The same things were measured in two ways. Each way mixes the same 10 hidden numbers, adds some noise and spreads widely along 6 directions of its own, which tell nothing about the thing.
Some things both ways: the first way, then the second way.
[ -8  18  11  17  -4 -11  -6  39  12 -23 -16 -14   6   5  -3 -11 -30]
[  4 -19  -2 -32 -20   7   8   4 -10 -11 -15  -4  -3 -20  -6  29 -28]

[  3 -13  10   2   8   3  -1   1   5 -10  -7   8  13  -5  10  -1 -10]
[  2   9  21 -16 -11  -3 -24  13   2 -33 -37  -3   9  -8 -19  26 -59]

[ -6  52 -33   7  -1   4  13 -18  -2 -16  27 -30 -17  22 -13 -10  31]
[-21  -6  -8   6   1 -22 -10   7  17 -15  -9  14  -7   4 -15  -1  -8]

[ 11   9 -22 -19 -33  59  10  27   3   0   3 -19  25  34  19   7 -15]
[ -2  36   6  25  35  -1  13   8  36 -15 -20 -16  -9   4   9   4 -27]

[-17  27 -21 -35  11 -28  19  -6  22   4  23   1 -20  -3 -21  11   7]
[ -8   9  -2  15   7 -21 -15  11  38   2 -23  -3   9 -15   8   6  -9]

[ 28  17  -6  40 -10  18 -21   1 -27  -2 -14 -10  -8  14  -3  -3 -19]
[-12   8   5   9  11 -16   4   3  39 -32 -21  -1 -15  -1   0  -3 -17]

[ 15  -9   1 -10  11 -34  10 -16 -17  36  18  29 -20   3 -19  31   4]
[ -1  18  15 -10 -12  20  14   6  -7 -15 -51   9  -1  -6 -19  26 -17]

[  1 -19   2  -6 -13  17  -8  16 -11  19   9 -12  -1  16  22  22 -11]
[ -9  22  24  -2 -15 -12  20  18   2 -32 -32  -5 -32 -20  -9 -10  -7]

[-37  13 -13  -9  38  -6  26  -1 -21   8  37 -20   6 -12   1  21  35]
[-34   1 -18  27  40 -10  -1   3  27   0   0  -3  26   3  -1  -4 -22]

[  6 -18  15 -24  21  16   6   3  13   5 -11 -20  15 -25  29   4   1]
[-24  12   7   0 -20 -15  12  -4 -12 -40  -8 -20 -14  -4 -38  -2 -22]

[ 19   3  24  41   8   0  -2   3  -7   6 -11 -11  -1   4   6  -9  -1]
[ -3   2  14  -9  -1   1  -3  13   6   2   1   3 -14   6  -1   7   0]

[ 28  19   3  11  21 -33  15 -14  -1   7   9   2   6  -5  -7  14  11]
[ -2 -25  -1  -4  21  24 -18   5  19  14  -6   7  25  -6  13   7  30]

[ 19 -17   6 -19  23 -14   4  12  17  10  22  -9   6  10  18  28   8]
[-11  14   4  -8   2  -8  21   1  29   2 -20   0   4  17  -7 -19   8]

[  7 -10   5   5 -13 -19 -13  16  -5  -4 -19  34   1   7 -17   0 -20]
[ -1  16  19 -16  13  -1   1   3  11   8 -16  -2 -13   8   1  10 -23]

[  3   5  -3 -28 -17 -33  18   2  -8  13  12  33  -3   9 -27  20 -16]
[  8  32  14 -21  -2  14   2  24   2 -21 -38  -9 -10 -12  -5   8 -34]

[ 45  31   1  13 -17 -13  -5  12   9   1 -13  21  14  22  -7   4 -22]
[ -8  12   6   2  10  25  20 -11  15  36 -36 -18  22   3  11  29  20]

[ 29  -2   3 -23  -3  17 -26  -9   5 -13 -13  42  17   3  10  -2 -15]
[ -8   5  13  12  -7   6 -12  -1   0 -10 -13  -6  33 -15 -28   1   9]

[-25   3 -16  -1  31  -7  -8 -10 -19   0  21  -5 -26  -8 -13  -9   9]
[  3 -28  -9 -19 -16  -4  -5   3 -23  13   7  11  -3  -6 -17  17  16]

[-16  -3  -2 -14  33   8  -6  20  21   3  20   0  -2   7   9   2  20]
[  8 -12  13  -4  -2   5   7   0   7  18  -2   5  25  -1  -7  10   5]

[ 19  11   2  15 -40  30   0   5 -15 -15 -18  17  11  24  -5   0 -27]
[ -4  22  15  -4  -4  17  -8   6   3  -4   3 -26 -18 -22  -1   1  17]

[ -9 -13 -17  -1  14   0   2  16   3 -12  19 -28  16  11  19   5   1]
[-10  -8  -3  -8 -14   1  -7  17  -8 -17 -20  -9   3  -4  -1   1  -8]

[-15  12 -29 -31   4 -29 -17  19   0   6   2  27  -2  -7 -24 -17  -9]
[ -5  -4   2   5  11 -26  20  20 -11  -6  14 -16 -27  -1   9 -24  -8]

[ 10  11 -22 -51 -15   7 -22  22  -3  21 -25  15   8 -17   0 -10 -39]
[ -3  12  18   6  10 -20  16  14   7 -24 -22 -22 -25 -10   7  -1 -24]

[ 11  16  -1 -12 -25  10  22  15  25 -13   5   0  15  33   4  22   9]
[ -2 -18   8   5   6  12   5   6  -5 -21  -3  22  -7 -26 -12   8  -5]

[  8 -12  19   5  14  19  23 -12   4   4  20  -5   2   5  11  19   6]
[ 29 -17   9 -23   2   3 -16   7  -2 -20  -2  28  -4 -17 -23  23 -23]

[-14  29 -43  -7  17  36  12 -11 -13   9  34 -32  -5  10   0  -8  37]
[-26  10 -17  49  25 -20  15   3  21 -16  25 -25  -8   6  -2 -31  15]

[-26  11 -10  -8  -9 -11  -9  -1   8   2   0  11 -17  -6 -15 -22   3]
[ -7   3  -7  32   3   8   7   2 -11  -1  -7  -9   9 -29 -12  12  17]

[ 21  -4   2  -6  -4   1 -15   2   7 -23 -18   7  -2   6  -1 -14 -21]
[ 19 -10   8 -25  11  19 -37   3  25  10 -16  27  21  12  -4  24   2]

Other things, the second way, with their names:
J_880: [  6  -6   8 -13   6 -11 -15   5   7  29 -10  -8  -1   5  12  25  -2]
J_113: [  4  17  41 -26  -7  26 -36  -3  23  16 -23 -10  12 -11  -1  11  33]
J_495: [ -5  -2  27  -2 -17 -12  -2  15   0 -29  -8 -13 -23 -22   1 -25   2]
J_882: [ -4   8  -8  -6 -10  15  26 -10 -10  -4 -23 -17   0 -13 -18   4  23]
J_437: [  0 -21  -4   0   3  17   7   4 -14  -4   2   4  27 -15 -18  -3  16]
J_767: [-16  23   9  -5 -12  -7 -14 -10   5  -7 -17 -48  11  -1 -15  -8   1]
J_860: [ 16  -6   5 -22  -7  14 -32  10  28  -6  -2  23  -5 -25  -4  11  15]
J_715: [-38  32 -13  41   4 -21  20 -12  14   5  18 -24  -6  17 -26 -29  39]
J_187: [ -4   1   6  25   8 -13  13  15  29  -9   3  15 -33  -8  15   0   4]
J_114: [  8   7   7   5   1  -8  -2  21  22 -25 -11  14 -16  -4  -3  -7  -4]
J_191: [ -3 -23 -12  22  10 -25  15  10  -3   5   8  17  -6   2  -2  10   5]
J_263: [-18   7 -14   9  -5 -10  25 -14   5  30 -17  -7  12  21 -16  28   7]
J_90: [-26  11   6  19   5 -16   5   2  14   8   7 -21  -3   5   0  -5   0]
J_346: [ -5 -11   6  -5 -23 -28  20  14 -29 -16 -17  -2 -18 -23 -16  20 -33]
J_647: [  8  18  -1  -7  -3  15 -14   1   2  -6  -9  -8  12 -10 -23  19 -13]
J_302: [-21   5  -6   0   7  -2  -5  -4   4  14  -1   4 -24  16  -5  13  17]
J_808: [-17   9 -12  24   1 -31   6   1   4   9  -9 -19  -1   3  -6  11  -5]
J_23: [ 19   1  29 -19   2  19 -44  11  31 -12 -13  12   4 -22  -1   8   6]
J_65: [ -8  13 -11  29   0   3 -12  -5  23 -22  -3   4   9  -8 -25  11   1]
J_261: [ -7  -3   1   8  15  26   9  15   0 -17  -5  -8  13 -30  -2 -17  12]
J_874: [-23  -5   3   2 -13  -9 -15  14  12 -12  14   1  -8  -1  -8  -7   8]
J_496: [ 16 -16  16 -23  -8   6  -4   2   0  -6 -22  19  -8 -10  -5  26 -12]
J_349: [ -7 -13  -7  -3  16   0 -24  14  -7 -17   1  25   8   3 -19  13 -30]
J_898: [-17   8   5   6 -16  22 -15  11  17 -22   3 -14  17  -3 -12  -6   0]
J_980: [-13  14   2  -2  11  -3  13   2  16 -18  11 -16 -18  -5  -8 -23  -2]
J_862: [ 10   3  20 -15 -23   5 -15   6 -20   0  -6 -41   5 -23  -4   3   7]
J_656: [-15  22  15   6   9   3   0   8   6 -13 -15  -1   3  16 -16   2 -29]
J_407: [  6   5 -11  27  37   2 -17  14  29  -3   5  12  16  -7   1   6   0]
J_623: [  7  -8  10  -4  19 -18  -9  26   8  10   9  -2 -25 -11  24  10 -12]
J_531: [  1 -21  -4   9  23   9  20   8 -10  18  -7  33   7   1  -5   6  34]
J_959: [-21  11   4 -15 -19 -11  -5   7 -12  14  24  -7 -18  11 -20  -8   7]
J_52: [-27  43  12  12  -7 -14  20   6  10 -18  -3 -52 -26   2  -3 -16 -22]
J_409: [  0  -4  -8  13  -9 -15  -2   5   8  -4 -19   7   7   0 -12  18  -2]
J_462: [-15   0  10  12  17 -23 -28   3  34  17  27 -12  10  13   6 -14   9]
J_199: [ -9  18 -11  36   9  17  -1  14  24   4 -20   8   8 -16   4   7  33]
J_684: [ -2  10  20  -4   9   0 -32   7  28 -16 -21 -10  28 -18  -7  -9 -10]
J_315: [-10  20  14  -9   4  -7   2   0  17  23 -15   3 -22  10   3  11   9]
J_737: [ 16 -43 -14  18  16 -12  -7  31  -2 -19  17  25  -1 -18  11   2 -15]
J_395: [ 33 -20  -4 -11   4  11  -8   3   8  14  -7  -2  18 -33   8  23   3]
J_948: [ 18   8  19  -7  16  19 -30   3  33   8  -4 -10   0 -15  17  10   7]
J_295: [  6   3   1   6  20   9  -8   6  21  25   7  -5  25 -10   3  -2  20]
J_249: [  4  -8  -3   9  20  11   4   4  21  -8  26  -1  -4 -14   3 -12  21]
J_666: [ 13  20  -3   2   4   6  11   5  11  10   3  -6 -21  -6   2  19  -1]
J_722: [-37  25   4  34  10 -22  -7  11  29 -19  -5  -3 -23   7  -4 -11  -1]
J_580: [  4   8  29  -5  13  12 -13   8   5 -11 -22  11  -8  -8  -8  20  -8]
J_811: [-10 -18 -25  46  20 -21   1   9   7  -7  48  15 -13 -18 -13 -18  39]
J_97: [-25  27   8   6  -4   6   3 -16  11  -5 -13 -35   6   5 -14   8  -8]
J_761: [-11   7   0  22   4  -3  27 -10  24   6 -39 -12  14  -3   4  12   8]
J_548: [  2  16   3  25  19  -4  -8  14  34  -9 -30   6   2 -15   7   7   5]
J_652: [-27  26  -4  36  32 -14  26   1  26  25  12 -29  -3  23  11 -14  12]
J_825: [-11  22  11  21  30   9 -18  11  31  36  10  -1  23   9  10   1  16]
J_324: [  8   3  17  -9 -14   3 -12  22   4  -8 -28  -7  10 -15   1   6  -2]
J_768: [ 18  -7  -1  32  32  16 -20   9   9  -7 -20  32  26 -26  -9  46 -21]
J_293: [  9 -16  15   6  21   7 -13  10  -1   9   6 -12  28 -18   7   2   0]
J_664: [  0   1  14 -13  -9 -15 -13   7  -9 -13  -9 -10  -9  -1 -14   4 -13]
J_765: [ -9 -15   8   0 -19 -18  10  -3 -25 -21  -3   9 -29 -12 -27  30 -16]
J_609: [-20  19  21  13  -2   9 -23  19  -2 -21  -5 -14 -12  11  -6  -8   5]
J_645: [ 12  22   8  14  23   7  -8   1   9 -11  -7 -20   2 -11  -8   5  -3]
J_110: [ -1   3   1   5   3   1 -19  11 -10  -4  -5   8  14  -2 -20  18 -18]
J_805: [ -9 -14  23   6  28   1 -11  20   4  -9  -5  -2   3 -20  14 -16   1]
J_265: [  7 -19  -4  -2  14 -18   1   7   6  15   2  10 -17   2   8   6  19]
J_776: [ 6 -1 -9 13 17 -2 -6  2 31 18 -3 18 24  2 -8 -1 28]
J_590: [-16  -6  -6   1  -1  -4  -6   7  30   9   6   6  -1   7   4   4   5]
J_235: [-15  -5  12   9  -7  -4  20   3 -28 -29 -29 -24  13 -14 -17  21 -44]
J_106: [-13  11  -1   0  -6 -26   8 -13 -10   1   9 -14  -9  -6 -30   2 -10]
J_951: [-18  -1  14 -16 -19   0  15  10 -15 -23 -10   6  -2   3 -28 -18   0]
J_32: [  0   6  10 -30  11   3   0  -2  15  18  10   7 -12   6  -4  16 -18]
J_361: [ -1   4  24 -36 -11 -11  -8 -15  -9  37  -6 -10   0  23 -17  15   7]
J_499: [-23  10   5   9   8 -27  15  -8  16  -4   2 -11 -12  12 -15 -19  10]
J_999: [-13  18   1   6   1 -21   3  20  14 -21  -3  -3 -25  10  -7  -4 -26]
J_76: [  6  11   9  -3  14   3  -6  17   4  -1 -26  -4   0  -9   7  19 -22]
J_507: [ -1   0 -10  36  16  10  -3   6 -16  -9  -6 -13  16 -26 -11   6  15]
J_716: [ -4  16  16   4   2  -4  10   1  14   0 -41 -27  17   2   5  10 -10]

Some of these things the first way, each followed by its name:
[ 21 -16  16  35   4 -22 -19   5  -1   0 -15  19 -11   5 -10  -1 -20] -> J_496
[ 27 -21  -6  15  18  36 -19 -10 -33   7  10   4  10  10  22  23  -3] -> J_499
[ -6 -11   2 -44  13   1  27  -9  38   1   0 -19 -19 -15   2   6  10] -> J_65
[ -6  -1  23 -11  -4 -13   6  19  36 -32 -21  -4   7   0   3 -17  -4] -> J_959
[ 10   0   7  74   8  36   6  -8 -19 -13  11 -19  12  24  14   1  21] -> J_97
[  7  21 -18 -16  16  -7  32 -22  31   2  35  18  17   7  -7   5  30] -> J_862
[-11  26   1  28 -10 -30 -12  -1 -16   5  -8  15 -14  -7 -27 -31  -8] -> J_76
[  2 -22  -6 -23   3  28  19  26  13   6   2 -11  27   7  23  22  -7] -> J_52
[-13  43 -26 -27   0   8  29   6   3  13  20 -11   2   5 -12   4   5] -> J_623
[ 14 -19  -3 -29 -10  24  10   6  25  -5 -22 -25  22  -1  31 -12   4] -> J_609
[-28 -25 -17   6  21   2   3   5   2  12  33 -17  -7  11  11  16  35] -> J_495
[ 19 -26  -6 -18  12  26  -2  -1   4  -4   3   3  24   3  26  13 -12] -> J_664
[ 18 -23  41   6   1  -7   2  -3   6  -9 -22  22   9 -17   4  -1 -30] -> J_647
[-21  -4 -11 -14  40   5   9 -10  18   2  28 -12  -4  -6   7  -7  44] -> J_361
[ -5  -7   4 -35  19   2  15  -9  16  -1  17   1  19 -14  21  17  17] -> J_684
[  4   3   0 -16  37 -35  17 -32  22   9   8   7   4 -39  -6  -9  26] -> J_767
[ -5  13   9  21  -1   8   9  12   8  -5  -2 -43  -1   4  12 -19   3] -> J_999
[  8  22 -24 -30   5 -25   2  12  21  -4   7  17   0   7 -21  -2 -15] -> J_737
[ 12 -28  23 -24 -11 -15   8  25  37  -1 -23 -11   7  -3  18  12 -22] -> J_315
[ 24 -23   4   0  -4   3  -9   5  -8   2   6   6  12  10  14  20 -25] -> J_882
[ 15  -4   6  13 -20  -8   1   6  14 -21 -32 -21   0   2   2 -18 -16] -> J_302
[ 16   9  17  38 -16   5   2   8 -19  -7  11   7  28  27  12  17   0] -> J_261
[  2 -35  17   6  11  -4 -45  24 -22  -8 -15  13   6   0  19  -2 -17] -> J_951
[-32  12 -22 -14  24   8   2  -1  15   6  18 -37 -11 -16   9 -25  16] -> J_808
[-26   5  -9   3   7  24  17 -14 -18  26  24 -21 -16   4   3   2  42] -> J_580
[  8   0  18  40   9  -6   6 -15 -21 -17   0  -2  10   0   2  -6   3] -> J_349
[-22   6   7  31   2  10  16 -18  -3  11  18 -11 -17   5  -3 -10  24] -> J_768
[ 15   5  -1 -16   1 -18   7 -18  -4  29   5   9 -19  -9  -9  14  -9] -> J_548
[ 11 -29  11  22   0  18   7   7 -25  13   7  15 -14  18  -9  29 -32] -> J_666
[  7   2  -1 -52  14  22  26 -13  19  11  14 -18   1 -11  17  21   6] -> J_811
[  3  31  -8  11   3 -29  -3  -5   6  -5  14  37 -15   5 -39  -7 -16] -> J_395
[ 11 -22  19  16  -1  -1  -4   0  -3   7 -30 -23  -7 -14  16   0  -9] -> J_722
[ 38  32  -2  14  -1  -5  17  -9  25 -11   3   6  20  14  -1  -3  -6] -> J_880
[ 34 -18   9  -2 -20   0   1  -3  -7   9  -5  12  -5  19   5  29 -33] -> J_199
[ 15 -10   2 -32  26   3   0 -13   4  12  21   7 -10  -2   8  22  -2] -> J_776
[ -1  28   9 -15  11 -13  28  11  45 -16  -5 -25   1   2  -2 -11  27] -> J_898
